Each new row is followed by what is left after taking away its nearest point in the smallest flat space through zero that holds the last named rows.

Q918:
[[ 15.3   4.7  39.5 -30.2  -3.9  18.6  23.8   1.7 -15.9 -39.9  -4.8  47.0
    1.0]
 [ 23.0  -3.1  20.4 -14.1   3.0   5.6  17.8 -26.6  20.7 -40.7 -15.5  12.2
  -13.7]
 [ -3.2  -7.3  15.7  -1.9   2.9   9.3   2.3 -18.4  15.1 -49.4 -25.0  25.6
  -38.0]
 [ -8.0 -20.3   4.2  -5.5   8.4  21.2  10.1  -7.3  22.4 -46.0  -0.1   3.3
  -30.8]
 [-25.2 -28.1  27.9 -20.0   5.6  29.0   3.4 -17.2 -28.6 -29.5 -48.4  36.5
  -37.9]
 [-28.8  16.9  16.3 -14.3 -19.8 -12.1 -10.5  17.2   4.8 -53.7 -30.4  -4.7
  -24.0]]
New rows:
[  0.1  -6.6  17.5   0.9 -13.0  -0.8   2.4  -1.5   2.6  -3.4   6.3   2.9
   6.3] : [ -3.7  -8.9  12.3   6.3 -11.5  -2.0  -2.0  -3.2   3.5   1.8   4.5  -0.2
   2.9]
[-35.7  -0.4  -3.5  -2.7   6.1  -5.7 -38.5  -3.9  -3.6   4.5  -0.9  -9.9
   2.4] : [-10.0   1.2   6.7 -10.2   9.9  -0.4 -22.1 -13.8   3.8  -3.8   9.7   2.5
  11.6]
[ -8.2  -3.4 -15.4  -8.2 -10.7   4.4  10.1   0.2   5.4   6.0 -14.0   1.8
   1.0] : [ -3.4   0.9 -15.2  -5.2 -10.9   3.3  10.7   1.9   8.3   4.0  -7.7   8.1
   2.4]
[  0.0  38.5  -5.1   5.8 -10.1  -1.4  -8.8  -1.7   1.5   3.9   9.2  30.5
   0.8] : [ -7.6  15.5  -7.5  -8.6  -3.8  11.5   0.2 -10.4   3.5   3.8   2.3   1.8
  -1.3]
[ -0.8   7.8  15.1   0.9 -29.8   2.2   1.0  -4.0  -5.7  -7.5   2.0   8.4
 -22.0] : [  2.4   0.7   7.0   2.4 -25.2   4.5   3.6  -6.9  -3.6   6.9   9.9  -4.7
 -14.9]

Q964 (6 x 13):
[[-19.4 -11.7  -9.8   3.2  -0.6 -11.1 -13.3 -25.5 -20.5 -21.1  -8.6  23.0
  -20.0]
 [  1.6  -8.8  14.1  -0.5   4.0  -7.9   6.9  -4.4 -11.6   9.0  17.9   2.7
  -12.7]
 [ -5.1 -14.5 -21.7  12.7  17.5   9.0 -19.4   9.3 -22.3   1.8   9.3   2.9
   -6.0]
 [  8.0 -18.8  10.5  15.7  13.0  32.8  10.7  -2.6  14.3   0.4 -11.7  16.5
   -1.5]
 [  9.1 -17.2 -37.2 -18.2  15.2   4.0  -2.9  -0.1   5.7   1.0 -15.0 -24.7
  -26.8]
 [ 13.5  -1.2  -0.3 -15.2 -18.5 -24.4 -19.8 -14.7   4.9  20.9 -27.4   5.6
   -2.8]]
New rows:
[ 12.5  15.9  -4.0   1.3  -4.3 -12.8  -1.2   3.2  -9.0 -24.9  10.3  -1.9
 -37.8] : [ 22.4  15.9   2.6  10.7  -5.5  -0.2  -7.0  11.2   0.4 -12.5   1.1   5.2
 -21.7]
[ 10.7  -9.7   6.8  23.2  -9.7  -7.8   3.6  -1.7 -16.5   8.6  11.3  -9.8
  28.1] : [  8.5 -14.5  -4.6  14.4  -7.8  -5.9   9.5 -11.8  -8.5  -4.1  -2.1 -14.1
  14.7]
[ 24.0  -6.0  -3.6 -17.2  -2.9   8.7   0.2   1.3 -13.7  16.4 -14.4  -9.3
 -34.7] : [  8.2  12.4   4.2  -3.6  -9.9  13.3   1.0   6.8 -16.1  -1.8  -7.0   0.5
 -12.3]
[16.2 27.7  8.2  2.5 -7.8 32.2  5.6  7.8 -8.0 -3.9 12.0 -3.7 15.9] : [ 16.3  15.1  -0.3  -7.1  -8.2  18.8  -2.2  -8.6 -15.6  -2.6   2.2   0.2
  -5.3]
[-11.3   9.0 -17.6  -3.9   6.8  12.8 -32.5   8.6 -19.7 -13.7   2.9  12.7
  -1.5] : [  2.5   8.8   5.5 -15.0   1.7  10.7  -9.4   3.4  -1.4  -2.7   3.0   6.3
  -6.6]

Q280 (6 x 13):
[[  9.4 -17.8  -1.6  13.8  -5.4   4.0 -14.3   1.0   4.7 -14.0  11.0  -7.1
  -16.6]
 [-20.3   1.4   2.8 -26.4  16.2  -5.9   4.4  12.9   5.1  -1.3 -16.3  13.7
    6.0]
 [  2.5  -3.2  -0.1   5.3  12.1  15.4 -25.2 -11.0  -4.6  33.8   5.9   7.1
    3.6]
 [ -4.9  19.1  16.2 -17.2  20.4  13.0 -10.9 -22.8 -10.6 -18.6   7.9  14.4
    2.0]
 [-25.0 -19.9 -14.7   0.5  28.1  33.6  36.5 -24.6  -5.8 -19.2 -22.4  13.9
  -20.8]
 [  8.6  -3.1 -15.0  -9.9  27.0   2.0  30.4 -20.9 -25.5 -17.3  -8.8   5.2
   27.2]]
New rows:
[-11.0  23.7 -13.2 -27.8  12.8  22.7 -24.4   6.3  41.7  26.1   5.4  30.1
  32.2] : [  6.3   9.5 -25.2  -3.4  -4.9  21.0   0.1   0.3  38.4  -8.0  11.5  11.3
  19.9]
[-24.6  41.0  18.5  12.7 -27.9  31.4  -1.6 -12.5 -16.3  28.4  -1.7  19.8
  28.2] : [-13.4  -5.5   2.5  11.0 -18.3  16.8  -6.8  10.4 -10.6 -10.0  -2.7  12.9
  21.9]
[ 14.8   3.4   4.7  11.7   7.0   3.5  -7.3  13.8   8.8  -3.8  -4.4  -1.5
 -16.5] : [14.0  9.6  2.9  6.8 12.1  2.7  1.6  9.5  2.9 -0.1 -8.6  1.1 -6.3]
[ -2.1 -15.1  13.0  33.8  22.3   1.6   8.1   0.0  -5.9   1.2 -16.7  11.9
 -36.8] : [  8.2   3.4  19.8  21.7  18.1 -18.1   3.8   6.7 -11.4   3.0 -11.3   9.8
 -13.4]
[ -3.4   9.8   7.9   2.0   1.5  -4.9 -21.6  29.9  -3.9  -1.7 -16.1  12.7
   7.8] : [  1.7   7.7   1.4  15.9   0.1   6.4  -7.1  13.6 -11.3  -6.8 -14.8   8.6
   3.2]

Q986, 6 rows:
[[ 49.8 -20.9  33.2 -10.6  24.0 -15.2 -22.5   2.8  14.2 -22.0   8.1  12.3
  -19.0]
 [ -2.2  17.0   2.4 -24.3 -19.9  -3.8  27.5   1.8  26.7  -6.4  26.3  -2.3
  -15.3]
 [ 11.6   2.0  -4.1 -13.7  -2.0   4.7   7.2 -13.8 -15.5 -10.4  -8.3  -3.3
  -27.5]
 [ 17.2 -16.9 -19.0 -30.8 -14.8   0.8 -14.3  13.6 -20.9 -21.4   0.9   7.5
   -8.5]
 [ -6.6   4.9  -8.1   9.7  -2.6  36.8 -14.1 -14.1  -3.4 -22.8  -7.4   7.1
    4.9]
 [ -6.3 -13.4  16.3 -10.6  -4.9   9.7 -11.7  -8.5   0.9  10.8  -6.0  -2.2
    2.4]]
New rows:
[  2.5  14.5   0.3  20.8  -0.8   3.0  -1.9 -34.4 -24.6  37.6  -4.5  -8.3
  -9.6] : [ 14.1   9.3  -4.4   6.0 -10.6   0.8 -11.8 -12.4  -7.4  16.0  18.3   4.5
   0.4]
[-13.8  -4.2  -9.0  38.5   3.5  16.2  -2.9 -25.1   7.5  38.5  -2.0   0.5
   3.4] : [  9.4 -11.5 -16.7  10.5  -5.9   5.0  -4.3  -9.5   7.3  17.6  12.5   7.7
 -10.1]
[ -5.6  -1.9  19.0  30.5 -38.5  13.3 -20.3  38.5 -10.9   2.7  38.5  19.2
   3.3] : [  1.3   3.4  23.6  30.9 -29.7   9.0  -6.5  19.4 -25.5   9.0  24.0   9.8
 -23.3]
[ 21.8  -1.9   3.8   3.9  -3.6   9.2 -19.9 -13.3  -7.8   1.4   1.1   0.9
  -9.0] : [10.8  5.7 -3.2  5.8 -9.7  1.3 -8.4 -5.0 -2.0  9.9  8.5 -1.9 -1.2]
[-10.7   1.3 -29.3  -6.4 -25.2  -3.8 -16.3 -38.5   6.0  19.9 -38.5  38.5
  -8.8] : [  3.0   4.7 -22.3  -0.7 -15.7 -21.5 -13.0 -25.3  25.0  14.4 -22.6  43.7
  -6.0]
[-12.4  -5.3   2.8   5.3   3.2 -10.5  31.3  -2.2   8.9   5.3  13.8   7.3
   4.5] : [ -5.3 -16.1   0.9   1.5   4.4   0.2  15.1  -5.5  -3.7  -4.5   4.7  11.5
   3.1]

Q777, 6 rows:
[[ 12.6  -3.0  22.6  -7.1  12.3  18.4 -22.2  15.9 -26.1  46.9  -6.8   1.3
    8.7]
 [ -4.2 -11.0  28.7 -27.1   4.0  14.7   3.4  -2.7  -6.3  26.2 -22.8  -2.3
  -24.3]
 [-55.0   3.0   2.4   4.4  -8.2  19.8   0.6  17.4   0.9  -6.1 -15.1  -7.9
  -23.8]
 [  2.0  53.3 -15.7 -12.9  44.6  31.0 -41.4   7.1  -2.0  15.7   9.8   9.7
  -13.3]
 [ -6.9 -15.3  39.0  -1.5  21.4  54.4  -8.9  11.4 -19.9  30.6 -13.4 -34.8
   -1.6]
 [ 11.2  -6.7 -15.9  17.6  16.1  17.7  -9.7   8.7 -34.9   2.3   8.8  21.8
    5.8]]
New rows:
[-10.5  16.7  -6.2  12.9 -15.7  14.8  -8.0  -8.0   2.1  -7.4  25.8  -1.0
   6.6] : [ -2.1   5.3   5.2  -0.4 -18.1  11.4  -1.5 -13.7  -2.6   3.7  16.4   4.9
  -1.5]
[  8.7  -8.6  18.1  -5.5  -0.5   4.7  10.0  -4.2 -16.3  13.1  -1.0 -15.3
  17.2] : [-4.3  7.2  0.1 -5.9 -0.3 -1.1  7.3 -3.8 -9.7 -0.3  1.5 -2.6  5.9]
[ -2.6 -21.9 -18.2  -8.0 -17.4   1.4  10.4  16.5 -12.8 -13.4  18.1  13.7
  -5.0] : [  2.7  -7.4  -6.5 -18.8  -8.6   7.0   0.8  14.4   0.9  -2.2  18.5  -3.1
  -2.2]
[ -9.1  -8.5 -24.9  26.2 -16.4   6.9  13.9  -2.1 -17.5 -18.8  -1.3 -15.2
 -18.1] : [  8.3   6.2 -12.4   6.5 -11.4  -1.9   0.0  -3.7  -9.3   7.5  -3.0 -16.0
 -13.9]
